The rows of a group lie close to one hidden flat surface of 12 dimensions, which passes through zero. Surfaces can cross.
(in the rows, 128 means zero)
Known rows, each followed by its group:
[149 114  80 184 152 150 132 144 182  67 168 113 102 108 135  99 102 135
  77]  J_463
[ 96 142 145 122 118 125 104  85 130 129 143 121 156  74 149 142 134 110
  93]  J_860
[162  69 127 119 150  96   6  92 138 149 105 129  93 140 106 145 139 147
 157]  J_616
[140 108 125 120  95  81 158 155 151 103 166 125  87  98 124 101 123  86
 123]  J_321
[114 155 169 148 144 150 137  87 102 162 120 145 121 109 110 119  98 135
 115]  J_917
[152  87  81 112 121 148 101 103 119 106 141 104 131 109 116 131 150 175
 132]  J_616
[128  91 110 125  73 176 115 144  91 142 158  90 107 131 109 155  84 140
 113]  J_463
[142 201 121  55 115  92 143  92  94 150 180 142 105 160 132 130 132 110
 146]  J_860
[112 118 164 120 106 177 136 167  86 168 127 117 137 126 133 192  85 104
 129]  J_463
[135 172 115 122 140  62 157 123 167 135 137 133 112 193 125 103 112 140
 164]  J_384
[112 140 176 115 122 130 155 116  88 114  87 120 113 186 136 105 183 121
 171]  J_463
[104 114  88 142 140  88 140 153 146  89 122 124 153 122  87 109 190 102
 148]  J_616
[130 140 173 172 221 122 154 150 133 106 146 142  71 104 140 100 160  88
 171]  J_616
[186  88 114 110 142 146 130 111 159  68 126 143 204 112 168 136 142 116
  98]  J_463
[164 147  86 124 107 145  54 145 130 163 148 152  89 133 128 110 102 112
  87]  J_384
[122 108 122 102  46 105 139 140 128 136 168 118 161  85 138 101 150 100
 108]  J_548
[131 131  93 111 156 156 105 137 182 142  58 137  75 113 133 137  75 106
 190]  J_463
[128 159  84 156 154 145 157 186 158 123 176 128  86  88 146 124 103 127
 116]  J_917
[138 169 135 126 154 133 145  88 132 164 144 155 175 119 146 141  92 168
 105]  J_917
[195 131 129 106 196  79  77 139 153 127 139 155  98 162 170 131 171 127
 157]  J_548
[145 114 135 153 156 107 155 134 140  69 189  94  95 127 149 106 147 111
 134]  J_463
[195 137 150 143 111 202 117 128  98 151 108 162  96 170 135  78  84 109
  88]  J_384
[105 119  87 156 132 185 103 111 151  92 126  69  89 132 135  80 143  93
 162]  J_548
[117 138 111 158 172  96 147 159 147 114 134 129  96 155  97 147 106 131
 140]  J_548
[108 200 126 155 155 129 116 134 102 171  98 177  87 142  93  89 149 161
 129]  J_917
[115 152 123 160 124 114 187 155 144  85 166 116 201 176 131 136 119 137
  64]  J_321
[173 102 130 126 135 134 134 156 160  69 124 127 147 158 183 131 149 120
 104]  J_616
[114 122 101 164 129 137 165 173 157  91 139 111 136 124 144  67 176 108
 147]  J_548
[148 148 112 123 130 161  54 111 126 144 128 146 108  98 141 125 120 111
  82]  J_384
[121 147 142 154 117 163 176 132 157 131 128 120 169 158 171 126  75 151
  95]  J_917
[119 118 133 139 155 101 111  91 188  50  97 105 156 159 170 132 180 153
 113]  J_548
[141  94 147 126 131 104 101  78 182 133  92 140 132 118 102 110  57  62
 142]  J_321
[120 115 136 156 155 153 129 121 142 119 102 138 131  59 140  93 155 122
 129]  J_548
[121 123  77 121 113 136 141  86 147  70  99 103 117 127 111  84 160 149
 144]  J_463
[102 169 152 152 112  87 153 148 130 140 146 145 100 135 110 126  88 125
  84]  J_860
[135 168  87  84 106 142 156 213  93 164 148 152 106 155 107 165 105  96
 139]  J_616
[ 95 141 121  93  78 125 163  59  90 136 142 108 179 130  91 138 121 152
 120]  J_548
[163 130 180 118 135 117 156 120 142 126 128 134 172 184 179 140 110 123
 126]  J_917
[143  80 176 130  92 136 150 157 111 142  82 138 178 180 143 164 122 164
 119]  J_384
[161 138 138 134 182 121 146 124 156 149 144 161 165 101 158 135 101 156
 142]  J_917
[156 136 132 104 148 112  71 131 147 159  65 166 123 154 153 142 146 142
 143]  J_321
[142 131 136 112 134 152 161 203  98 129 121 138 184 182 159 191 141 137
 124]  J_321
[111 184 104 135 130 123 176 125 134 175 130 155 138 127 103 122  71 168
 136]  J_616
[169 160 121 111 174  68  97  70 167 125 142 158 151 145 144  97 157 146
 129]  J_384
[137  90  94 101  87  94 132 121 110 133 108 131 101  96  80  71 191 154
 188]  J_321
[116 125 135 160 170 136  97 110 135 107  94 139  88  88 119 114 170 146
 125]  J_860
[165 171 158 131 191 121 116 135 141 150  92 189 155 153 168 117 160 153
 138]  J_616
[133 123  66 106 156 140 115  44 194  68 136  80 113 108 137 115  94 114
 146]  J_321
[ 98 133 148 133 130  70 172 113 158 108 128 132 149  95 109 101 137  75
 140]  J_463
[140 129 175 181 138 153 138 161 115 159 123 164 136 155 117  80  96  72
 114]  J_548
[125 131 109 165 139 124 150 130 121 131  97 166 133 138  79  71 156 162
 135]  J_463
[104 108 175 128  88 147 122 103  89 163 118 105  66  96  95  99  97  91
 167]  J_321
[115  83 111 120 119  60 108 103 179 124 123 112 163 102 108 128 131 134
 154]  J_860
[108 177  72 119 152 166 159 140 116 155 162 140 141  87  99 100 123  78
 167]  J_860
[142 119  91 117 158 175 156 178 158 121  84 137 122 130 140 157  92 116
 162]  J_321
[135 122 120 130 111 130 110 156 142 138 185 112  79  60 141 104 106  72
 120]  J_548
[131 107 116 152 130 100  48 121 161 130 118 134 134  95 134 135 142 142
  74]  J_463
[152 131 114 118 169 160 157 133 140 136 139 122 210 142 166 131 131 109
 176]  J_860
[102 117 148 162 162 151  93 118 131  71 117 114 159 112 142 133 183  74
  86]  J_384
[136  96 116 135 130 103 196 145 143  97 183 113 153  97 120 111 127 112
 151]  J_917
[139  93 153 156 151 150 196 124 146 112 118 117 158 130 140  98 119 147
 162]  J_917
[137 131 121 111  99 154 162 128  98 119 121 135  78 112 110  82 141 115
 147]  J_463
[118 130 104 142 169  96 126  82 173  69 129 104 163 146 153 123 169 175
 132]  J_860
[159 110  83 136 116 156  90 153 158 101 154 121 147 116 144 111 127  64
  87]  J_860
[211  65 150 133 157 154  91 142 150 101  89 158 123 146 154 119 135 112
 126]  J_321
[114 156 172 188 139 140 177 164 120 171  80 172 125 169 100  81 109 133
 139]  J_917
[123 120 151  89  91  90  80  63 112 141 112 140 182 129 124 130 170 131
 107]  J_860
[105 147 158 132 153 139 116 160 126 154  73 150 170 164 156 190 137 151
 114]  J_384
[139 139 145 143 173 143 139 135  98 111 178 148 116  47 149 106 197 113
 120]  J_616
[143 151 152 133 141 132 191 111 104 122 164 140 164 147 134  74 157 110
 152]  J_548
[133 105 123 173 141  97  91 189 151 142 159 165 122  49 109 125 122 101
  85]  J_384
[135 138 155  99 155 142 111 143  95 128  73 132 105 193 131 168 149 106
 171]  J_917
[122 128 165  81 104 104  94 142  89 176 113 139 148 142 129 169 140  84
 149]  J_384
[112 138 148 158 124 131 117 220 109 141 144 140 167 159 137 176 131 101
  65]  J_384
[ 59 136 122 115  98  99 142 115 173 129  91 105 133  74 126 129 126 111
 149]  J_548
[ 98 112 196 193 109  96 131 155 106 143 102 165 160 133  91  95 167 124
  81]  J_463
[106 140  93 136 114 223 126 139  88 137  62 116 123 195  95 105 134 133
 159]  J_384
[111 105  61 130 107 171 164 190 127  94 137  87 143 140 118 164 120 123
 132]  J_917
[110 102 163 190 147 178 111  95 139 101 117 111 118  67 157  99 136 151
  79]  J_616
[ 93 140 157 163  81 149 139 146 117 149  90 128  87 157 110 100 103 119
 109]  J_321
[164  90 101  82 111 139  89 151 109 114 165 121 160 120 137 196 129 117
  96]  J_917
[149  98 159  69  98  88 115 118 125 113 152  90  67 126 149 135 127  67
 188]  J_860
[ 83 176 100 117 116 156  98 150  85 154 124 133 119  89 110 147 161 114
 114]  J_616
[130 155 105  96  96 118 191 141 147 126 111 136 161 194 108 125  86 116
 134]  J_321
[156 133 127 126 118 198 150 159  91 105 161  97  68 176 136  99 126  82
 150]  J_384
[ 78 187 115 133 189 111 111  90 187 102 109 100  83 115 172 153 125 153
 146]  J_860
[118 141 157 129 153 117 148 163 150 138 101 147  83  98 142 123 112  79
 174]  J_616
[118  89  76 152  69 168 158 137  92 128 163 112 154  97  73 117 100 171
  91]  J_616
[107 127 159 123 132 133 189 159 149  79  98 118 117  82 195 179 139 152
 119]  J_548
[120 166 112 117 147 167 173 139  77 194 154 150 137  96 113 132 103 156
 156]  J_860
[162 115 128 100  59 160 127 125 117 144 114 131 145 173 121 129  62 110
  85]  J_321

New rows. What belongs after each?
[140 103 172  83  61  87 107 108  96 139 123 126 109 137 113 125 136  68
 133]  J_860
[180  52 180 136 103 143 130 122 101 135 104 135 140 167 123 111 124 136
 140]  J_616
[119 111 138 153 129 173 161 102  52 118 183 102 144 109 101 104 170 167
 130]  J_321
[126 146 147 106  94 103 101  55 115 163 157 130 172 137 110  94 112  82
 111]  J_548
[112  82  77 152  73 150  91  98 135 115 113 106 179 115  96  85 164 153
  96]  J_548
[ 92 146 129 120 111 118 135 103 155 134 167  89 157  90 169 170  90 142
  99]  J_860
[ 80 161 145 132  76  63 202 183 159 144 146 144 155  90 139 129 108  98
 103]  J_548
[116 125 112 134 171 149 105  79 138  91 122  94 141 129 144 131 169 167
 142]  J_321
[126 146 110 132 133 125 121 134 106 160 157 154 105  88  87 175  70 157
  79]  J_548
[133 133 131 160 181 149 123 105 148  87 156 121 107  77 153 143 114 141
  86]  J_548
[103  76 149 124 114  55 150 130 163 155  80 146 159  81 114 165 119 194
 163]  J_384
[147 161 159  93 121 124 152 122 109 136 177 115 112 151 160 116 114  80
 151]  J_548
[147 121 125 117 164 130 150 175 122 140 151 144 100  78 130 142 130 115
 166]  J_321
[108 101 159  86  57  96 180 119 129 107 103 113 178 121 128 107 160  85
 151]  J_616
[113 176 130 112 187 108 171 100 123 144  85 166 132 125 123 155 143 190
 177]  J_548
[112 141 116 112 104 138 222 133  75 126 164 127 152 104  92 156 118 186
 123]  J_548
[ 98 112 156 133 110 107 162  73 105 108 107 115 181 173  78 147 102 153
 109]  J_548
[113 147 168 142  94 159 190 166 125 111 120 112 154 179 167 112 125  94
 109]  J_548
[142 102  88  79  87 201 127 153 107 126 120  77 110 160 142 148 107  92
 181]  J_860
[128 184 109 111 126 167 122 166 131  87 159 126 132  87 205 149 173 105
  62]  J_616
[156 108 193 117 140 122 167  77  83 119 143 153 173 116 114  90 164  92
 138]  J_384
[153  92 159 125  81  96 167 183 100 143 175 146 137 117 115 129 118 107
 104]  J_548
[120 114 123 140 134  67 130  94 160  89 193  97 115 101 109 107 118  84
 117]  J_548
[ 91 118 137 149 122 102 130  96 137  88 162  84 197 158 134 155 153 149
  99]  J_463
[156  67 128 106  92  80 101 129 147 178 107 153 194 148  84 146  66 101
 138]  J_463
[139 138 125  68  99 135 160  90 140 115 149 108 141  71 195 126 145 138
 143]  J_616
[123 165 140 150 160 130  80  87 150 131 150 127 114 119 174 142 110 151
  72]  J_616
[ 95 137 150 116 106  85  96 110 154 181 122 138 163  79 128 147  88  92
 114]  J_860
[163  86 144 103 108 115 116 139 114 102 140 122 121 106 152 170 136 142
 107]  J_548
[146 156 159 175 186 144 162 150  96 126 150 173 113 115 131 110 153 166
 102]  J_860
[ 82 122 120 132  99 135 184 140  87  96 142  84 107 134 109 107 187 153
 167]  J_321
[145 135 141 119 162 137 115 139 120 156 131 136  75 141 121 110 116  85
 188]  J_548
[105 163  96 138 114 153 119 125 152 102 137  94 124 161 162 167  95 185
  66]  J_860
[131 104 124 115 123  75 125 101 189  86 148 108 130  82 153 115 135 105
 129]  J_616
[169  81 137 122 165 118  79 118 176 119 102 150 161 107 137 156  89  82
 121]  J_321
[145  99 125 136 144 190 121 130  98 180 103 158 178  78 133 145 136 186
 142]  J_860
[172  94 148 140 143 101  96 146 142  89 182 124  96 102 158 153 117 105
  76]  J_548
[132 149 106 161 163 162  97  85 126 104 151 101 129 184 111 113 110 130
 105]  J_548
[115 149  99 123 141  78 132 144 159 114 142 132 129 129 137 158 134 167
 115]  J_548
[170 105 101  90 106 149 102 151 151 120 142 103  86 140 169 165  73 119
 121]  J_616
[149 181  77  97 155 168 143 142 119 122 125 127 121 197 138 121 135 107
 171]  J_860
[129  62 128 162 108 128 128 150 151 131  61 142 132 119 103  70 162 139
 168]  J_917
[148 120 158 100 183 104  78 107 138 116 138 118 103 112 182 160 160 108
 163]  J_321
[136  88 120 130  62 115 141 200 138 115 155 107 124 122 152 112 145  94
 110]  J_548
[147 123 149  94 130  83  99 151 112 188  85 166 137 187 107 129 154 104
 182]  J_384
[ 93 134 130 129 161  98 194  77 108  89 151 104 132 139  71 172 101 174
 135]  J_548
[182 118 106  94  83 115  81 126 139 133 151 124 111 170 149 124 116 151
  99]  J_384
[129 178  95 107 107  85  84 125 148 163 176 117 121 167 135 107 109  78
 122]  J_548
[157 151  96 111 105 121 109 187 122 164 139 165 145 140 145 147 142 170
  94]  J_548
[126 146 131 120 166 106 120 114 158 123  70 122 123 227 132 142 124 133
 180]  J_616
[156 128 165 101 106 168 113 128  74 161 147 144 123  99 153 152 124 114
 103]  J_860
[155  97 111 104 117 151 162  99 124  80 185  84 148 111 161 132 143 144
 138]  J_917
[109 127 149 142 171  93 182  83 124  93 174 119 176  80 117  89 181 115
 154]  J_860
[ 62 148 156 148  69 108  84 154 122 158  96 110  82 118 131 127 148 134
  92]  J_321
[ 96 114 142 102 176  80 123  95 149 125 119 105 180 115 142 171 157 109
 203]  J_463
[126 189 162 164 198 147 128  92 118 160 135 172 116 117 115 152  66 139
  85]  J_548
[122 173  86 126 153 182 109  99 142 116 155 114 113  64 170 125 132 163
 106]  J_548
[ 69 158 143 171 126 194 126 160 104 122 108  88 100 170 150 160 120 157
 100]  J_463
[136 139  87  92 149 109 142 144 122 187 138 176 138  62  90 145 116 139
 172]  J_321
[102 160 127 115 149 130  84 114 166 168  45 144 109 119 148 136 127 126
 176]  J_548
[179 105 199 141 170 115 127  82 123 128 141 140 100 144 131  71 133  80
 164]  J_321
[126 157  80 143 187 123  82  86 174  96 113 139 177 122 140 104 179 139
 117]  J_860
[140 160 149 166 158 142 170 128 149 115 150 151 129 122 156 124  87 158
  69]  J_384
[ 91 126 163 116  92 145 125 101 118 114 126  82  96 114 160 171 108 133
 101]  J_860
[113 153 154 188 177 105 149 159 151 137 159 161  81  89 114 136  60  91
  89]  J_548
[ 64 160 141 129 140 152 112  92 128 137  84 118 157  91 131 169 128 114
 114]  J_384
[121 130 114 106  88 117 119 126 108 159 149 127 103 101 116 158  97 182
 110]  J_860
[113  66  84 159  86 121 137 145 128 112 124 114 113  95  63 106 130 157
 127]  J_860
[106 127 139 134 129 184  86 164 128 124  61 109 128 167 165 185 135 132
 115]  J_384
[149 165  97 103 150  91  81 126 113 192 120 192 123  96 114 119 172 185
 144]  J_321
[122 119 161 102 141  67 156 155 126 138 133 136  72  96 119 183  95 107
 162]  J_548
[108 126 122  94 115  52 110  69 144 130 116 124 149 125  99 119 157 134
 156]  J_860
[153 102 100  99 107 136 134 115 129  91 179  79  81 105 152 130 128 143
 154]  J_384
[ 75 212 124 154 138 136 202 148 146 113 183 108 111 123 141 119  78  99
 102]  J_548
[143 158 138  67 110 128 160 118  76 160 163 141 150 124 132 141 124 124
 151]  J_463
[108 107 194 157 104 139 143 151 123  81 115  88  72 147 156 108 152  80
 114]  J_463
[115 101 158 109  67  81 142 115 136 120 101 124 189 169 131 139 143 120
 102]  J_548
[106 109 134 105  70 190 139 113 100 109 119  76 112 115 137 177  88 133
  99]  J_548
[159 176 113  95 131 173 186 133  78 123 188 118 137 145 170 124 152 161
 142]  J_548
[ 96 205  96  89 114 111 174 122 109 172 129 132 140 180  93 128  96 132
 174]  J_860
[105 151  92 132 156 151 182 149 125 143 115 139 125  79 114 100 161 164
 186]  J_548
[107 168 167 127 166 135 107  85 149 139 102 127  98 109 151 150  85 105
 125]  J_548
[101 128  91 184 174 128 137 114 160  73 146 105 126 107 105 139 119 165
  78]  J_548
[180  84 116 166 180 124 113 176 148  68 156 128 101 132 147 121 168 145
 114]  J_548
[138  99  98 134 116  90 127  99 142 110 166  95 148 172  96 116 120 158
 126]  J_463
